The first 8 rows are patterns. Each new row is the sum of 2 different patterns, raised or lowered, with some noise. Before adding, each is slid sideways (what falls off one end comes back at the other) and multiplied by a number that may be negative. Names go in the order of the patterns.
In the rows, zero is written as 128.
Known rows, each followed by the names of its patterns:
[103 155  97 159 141  83 106 172 116 152 125 136 114  97 116 112 141 159
  98 136 128 123 110 143 120 125 127 151 150 108 160 122 146 132 158 104
 161 159 155 165 109] => (0)
[146 121 104 124 133  89 139 114 157 138 122  92 128 159 163 156 137 140
 152  77 151 127 124 154 141 141 152 145 131  98 118 132 142 142 145 115
 125 147 134 108 141] => (2)
[112 127 132 121 101 106 116 132 117 120 150 138 135 161 147 107 158 147
 113 120 142 149 127 148 100 113 147 117 141 141 133 127 163 156 159 152
 123 172 162 137 171] => (4)
[ 88 180 144 134 106 115 131 139 139 143 123 136 120 157 120 140 140 145
 117 128 115 122 156  80 113 118 140 122 125  98 128 156  90 107 100 119
 118  77 153  86 110] => (6)
[102 143 147 107 161 134 132 133 115 159 127 119 145 114 119 158  93  88
 112 130 105 124 136 143 133  94 112 127 109 104  86 151 122 134 114 135
 135  68 139 125 116] => (7)
[147 129 108 115 119 139 130 145 134 166 197 124 170 110 143 133 138 128
 158 129 126 109 122 108 100 150 119 182 132 119 144 151 156 166 101 129
 117 149 118 143 106] => (1)
[142 132 111 157 100  78 162 125 144 124 110  99 132 112 145 131 138 123
 140 153 148 137 128 147 103 134 148 127 171 125 103 162 107 118 116 139
 150 177 179 115  67] => (5)
[164 113 105  95 141 150 110 139 107 121 123 140 137 100 140 137 157 112
 155 129 118 112 123 149 124  89 144 152 137 133 120 111 132 140  85 145
 110 107 141 136 122] => (3)

New rows, each followed by the names of its patterns:
[156 156 165 115 126 156 133 160 152 153 132 179 164 166 157 149 182 179
 156 169 153 147 154 133 123 124 147 146 121 157 173 169 156 179 182 116
 189 171 149 114 152] => (4) (6)
[131 162 181  95 136 127 129 141 123 117 143 119 184 168 131 183 170 187
 168 170 138 184 160 166 180 108 116 194 101 163 173 120 123 170 139 160
 171 169 125 135 131] => (0) (4)
[120 176 168 142 156 131 139 128 168 188 147 177 195 157 189 204 148 129
 160 165 168 198 166 181 160 171 155 143 142 143 154 162 171 134 176 168
 150 145 132 171 173] => (2) (5)
[ 77 153  85  86 103 106  70  72 113  44  71  73  76 103  42  76  93  54
 110  97  66 130 141 115  95 106 100  91  70  82 117  88  85 116  99 118
  75 102  79  95  87] => (4) (7)
[157 161 187 154 154 161 150 142 122  84 154 140 129 130 142 153 149 125
 127 154 194 130 150 151 127 150  69 167 129 127 102 175 139 180 134 151
 139 169 151 178 132] => (6) (1)
[154 181 144 148 176 132 153 161 168 156 177 178 181 169 155 160 157 152
 154 136 172 172 156 151 179 176 133 165 164 150 164 181 167 160 181 167
 165 170 145 170 157] => (4) (7)
[120 115 110  88 110  92 115 123 105  98 118 115 133 126 115 131 116 134
 136 115 145 120  93 132 108  95 105 138 114 133 152 114  80 114 121 105
 149 110  87 141 111] => (4) (5)
[138 115 121 153 149 126 143 158 138 164 110 119 162 121 160 133 106 110
 157 101 106 134 111 134 105 124 119 138 135 117 138 137 138 135 156 113
 139 100 145 152 114] => (0) (1)
[100 100  97 118 118 139 132 125 126  93 105 121 124 100 110 160  96  99
 125 145 106 101 154  89 120  91 100 127 126 118  94  78 102 117  88 118
 171 109 116 127  99] => (2) (7)
[165 185 171 186 168 168 171 155 171 164 165 219 162 181 165 174 159 200
 169 156 189 197 200 168 196 195 173 197 203 176 169 190 188 204 168 153
 186 150 183 186 140] => (0) (6)
[104  82  81  87  98  92 145 136  88  39 100  93  94 112  55  73 123  99
 108  89  99  58 112  86 120  67  87  83 105 114 100  91  84 100  75  89
 106  72 124  81  64] => (6) (5)
[168 121 107 198 158 108 119 102 128 133 148 165 137 144 111 104 156 130
 118 141 145 114 127 139 135 117 115 137 123 146 121 123 111 160 114 104
  90 118 164 171 109] => (0) (6)
[109 142 121 103 124 101  90 101  88  94 111  65 110 114  91 127 128 114
 141 137 143 143 124 136 127 101 112 115  76  77 142  79 114 128 127 109
 105 111 107 147 142] => (4) (1)
[185 185 185 170 145 153 177 127 188 176 128 132 181 149 152 163 155 168
 147 151 129 166 190 160 177 164 167 161 138 165 155 156 191 180 154 189
 161 172 147 169 148] => (0) (2)
[120 136 137 154 115 157 120 146 136 115 162 157 140 122 127 127 141 120
 125 154 171 154 135 144 173 128 176 129 151  93 134 122 152 129 139 127
 112 118 129 130 140] => (6) (1)
[101  60 114 109 102 118  84 121 146 151 106 108 127 133  92  63 134 155
 144 113 131 176 113 122 126 132  70  81  89 179 106 102 104 115  77  91
 115  81  71 108  87] => (6) (7)
[100 105 120 160 104  71 146 122 123 117 110 112 105 130  83 126 112 106
 109 151 140 160 104 115  91 124 128  97 155 110 113 129 147 156  76 137
 124 157 100 144 158] => (7) (3)
[120 111 108 165 128 128  98 102 135 126 111  99 147 118 130 121 117 127
  84 151 101 141  74 101  87 141  98  92  89  85 115 132  91 138  76 109
 132 120  74 128  96] => (0) (6)
[160 123 148 130 130 174 179 188 136 102 175 126 150 167 136  78 147 128
 161 138 122 111 133 113 148 136 147 115 146 147 143 134 147 149 132 145
 131 164 168 139 114] => (6) (5)
[137 114 125 111 115 165 118 104 136 150 116 111 126  91 120 123  98 136
  95 114 132 113 123 146  95 128 130 134 131 127 130 110 108 116 147 136
 110 137 140 159 104] => (7) (3)
[130 128 151 126 118 155 157 143 132 137 105 138 151 108 173 117  96 159
 122 121 136 132 135 144 173 128  77 144 122 111 152 112  98 142 133 146
 141 107 125 131 108] => (5) (3)
[138 133 115 119 155 156 120 148 147 108 136 138 147 164 122 117 147 106
 140 104 119 136 170 154 117  86 147 137  96 143 103  77 142 103 156 118
 119  98 135 124 105] => (7) (5)
[ 68 139 126  91 141 147 146  86 153 119 115  58  88 131 134 112 118 122
 139  71 118  96 121  80 101 156  87  98 120 126  96  89 105 102 103 100
  93 121  77 120 109] => (6) (7)
[156 151 145 143 164 132 197 153 168 166 159 145 165 158 116 147 149 157
 174 132 150 191 128 175 179 128 173 187 142 163 189 179 143 130 167 172
 179 158 173 162 177] => (7) (3)
[146  88 105 102 134  88 141  60  87 137 101 126 108 106  93 132 101  75
 132  63 160 125 106 139  84  77 105  98  88  88 110 132  74  99  81 109
 120 126 106  57 102] => (4) (1)
[ 80 113 106 102 116 123  96 109 103 122 109 108  98  90  94 115 111  88
 121 118  92  99  95 123 125  94 143 111 124  91  94  87 105 112 123  86
  96 114  89 110 161] => (2) (5)
[130 139 134 112 142 123 119 127 152 128 129 148 137 152 107 147 129 160
 134 128 103 136 143 137 135 146 106 143 116 135 133 102 102 142 119 153
 134 137 118 106 116] => (0) (2)
[161 174 162 189 125 176 116 178 177 177 170 118 111 126 152 116 116 184
 116 161 121 109 134 109 155 144 153 194 194 182 158 144 152 175 139 131
 145 152 132 160 139] => (2) (4)
[153 148 140 137 169 168 146 135 131 129 137 141 148 127 103 140 156 143
 143 118 132 133 139 101 154 128 131 150 130 157 170 130 118 117 148 165
 123 133 140 145 148] => (6) (3)
[119  76 106 120  89 102 110 116  90 134 113 135 116 108  91 104 130 133
 114 105 129 115  71 133 113 103 118 120 112 143 130 102  99  98 109 114
 123 105  91  95 111] => (2) (4)
[105  77 122 118 104 138 139 110 121 134 138 114 104 138 111 105 106 135
  95 176  91  72 125  67 128 128 103 166 136 152 151  88  95 133  88 146
  94  92 173 130 148] => (0) (5)
[ 72  95 128  93  99  86  84  73 152  25  60  68  82 114 120  49 131 106
  53 119  93  54  99  33 128  52  98  93 165 133  97  55 115  98 113 118
 133  85 119  96 135] => (0) (6)
[161 152 150 126 159 159 151 160 176 131 130 112 173 152 122 155 172 120
 167 153 120 153 162 178 115 171 135 137 103 170 143 129 120 129 187 207
 102 184 112 149 183] => (0) (7)
[137  92 174 115  69 113 141 147 168 136 156 155 134 138 121 164 177  97
 141 138 106 108 172 110 119 154 169 148 104 171 114 182 159 151 130 159
 163 162 177  92  92] => (0) (4)
[132 117  89  89 114 101 102 115 150 105 110 121  99 127 121 101 114 111
 126 121 120  98 102  97 115 126  91  98 126  95 118 128 130 124 133 151
 121 122 112 117 111] => (2) (4)
[127 125 146 171  97 142 147 133 171 153 142 207 109 143 119 178 127 113
 148 131 138 134 140 143 101 153 145 173 106 171 133 119 110 140 161 147
 104 137 195 160 152] => (6) (3)
[171 119 171 193 128 137 167 175 179 136 181 159 172 127 245 162 166 146
 143 136 149 157 175 145 160 172 191 157 199 187 157 176 169 133 143 198
 131 144 165 141 137] => (4) (6)
[165 156 170 125 193 149 163 149 121 183 199 136 177 170 161 145 110  62
 113 144 237 137 159 171 139 167 209 130 183 150 186 204 175 168 138 143
 168 139 153 128 110] => (1) (5)
[101 125 156 125 141 126 157 149 121  95 128 134 205  96 123 156 147 161
 152  77 113 117 127 132 211 110 153 124 107 115 125 105 100 118 162 145
 117 146 119 104 151] => (2) (5)
[153 174 136 138 141 146 145 155 134 143 149 125 148 134 168 139 142 157
 158 136 111 123 127 186 163 108 141 110 129 167 143 156 138 131 148 121
 145 158 136 147 137] => (0) (2)
[121 103 115 118 100 102 119 120  99 117 109 100 123  88 120 127  82 138
 122 116 110 105  72  62 120 163  84 115 120 103 140 147  71 114 120 136
 140 141 120 139  73] => (2) (5)
[146 123 103 130 146  94 143 134 115 139 143  99 176 141  94 120 156 168
 113 135  84  99 142 190 140 110 159 126 184 160 144 146 120 122 148 175
 130 110 144 157 139] => (5) (3)
[111 107 113  95 137  81  94 129 141 105  84  95  83 128 118  90 148  94
 105 113  94  82  83  76  89 113 100  98 105  80 114 106 120 121 123 125
 137 107 108 122 109] => (2) (4)
[164 163 157 108 145 187 144 163 193 146 162 157 171 191 202 148 165 151
 136 186 121 130 196 127 126 131 117 139 128 124 158 152 181 196 163 119
 167 157 150 144 149] => (2) (4)
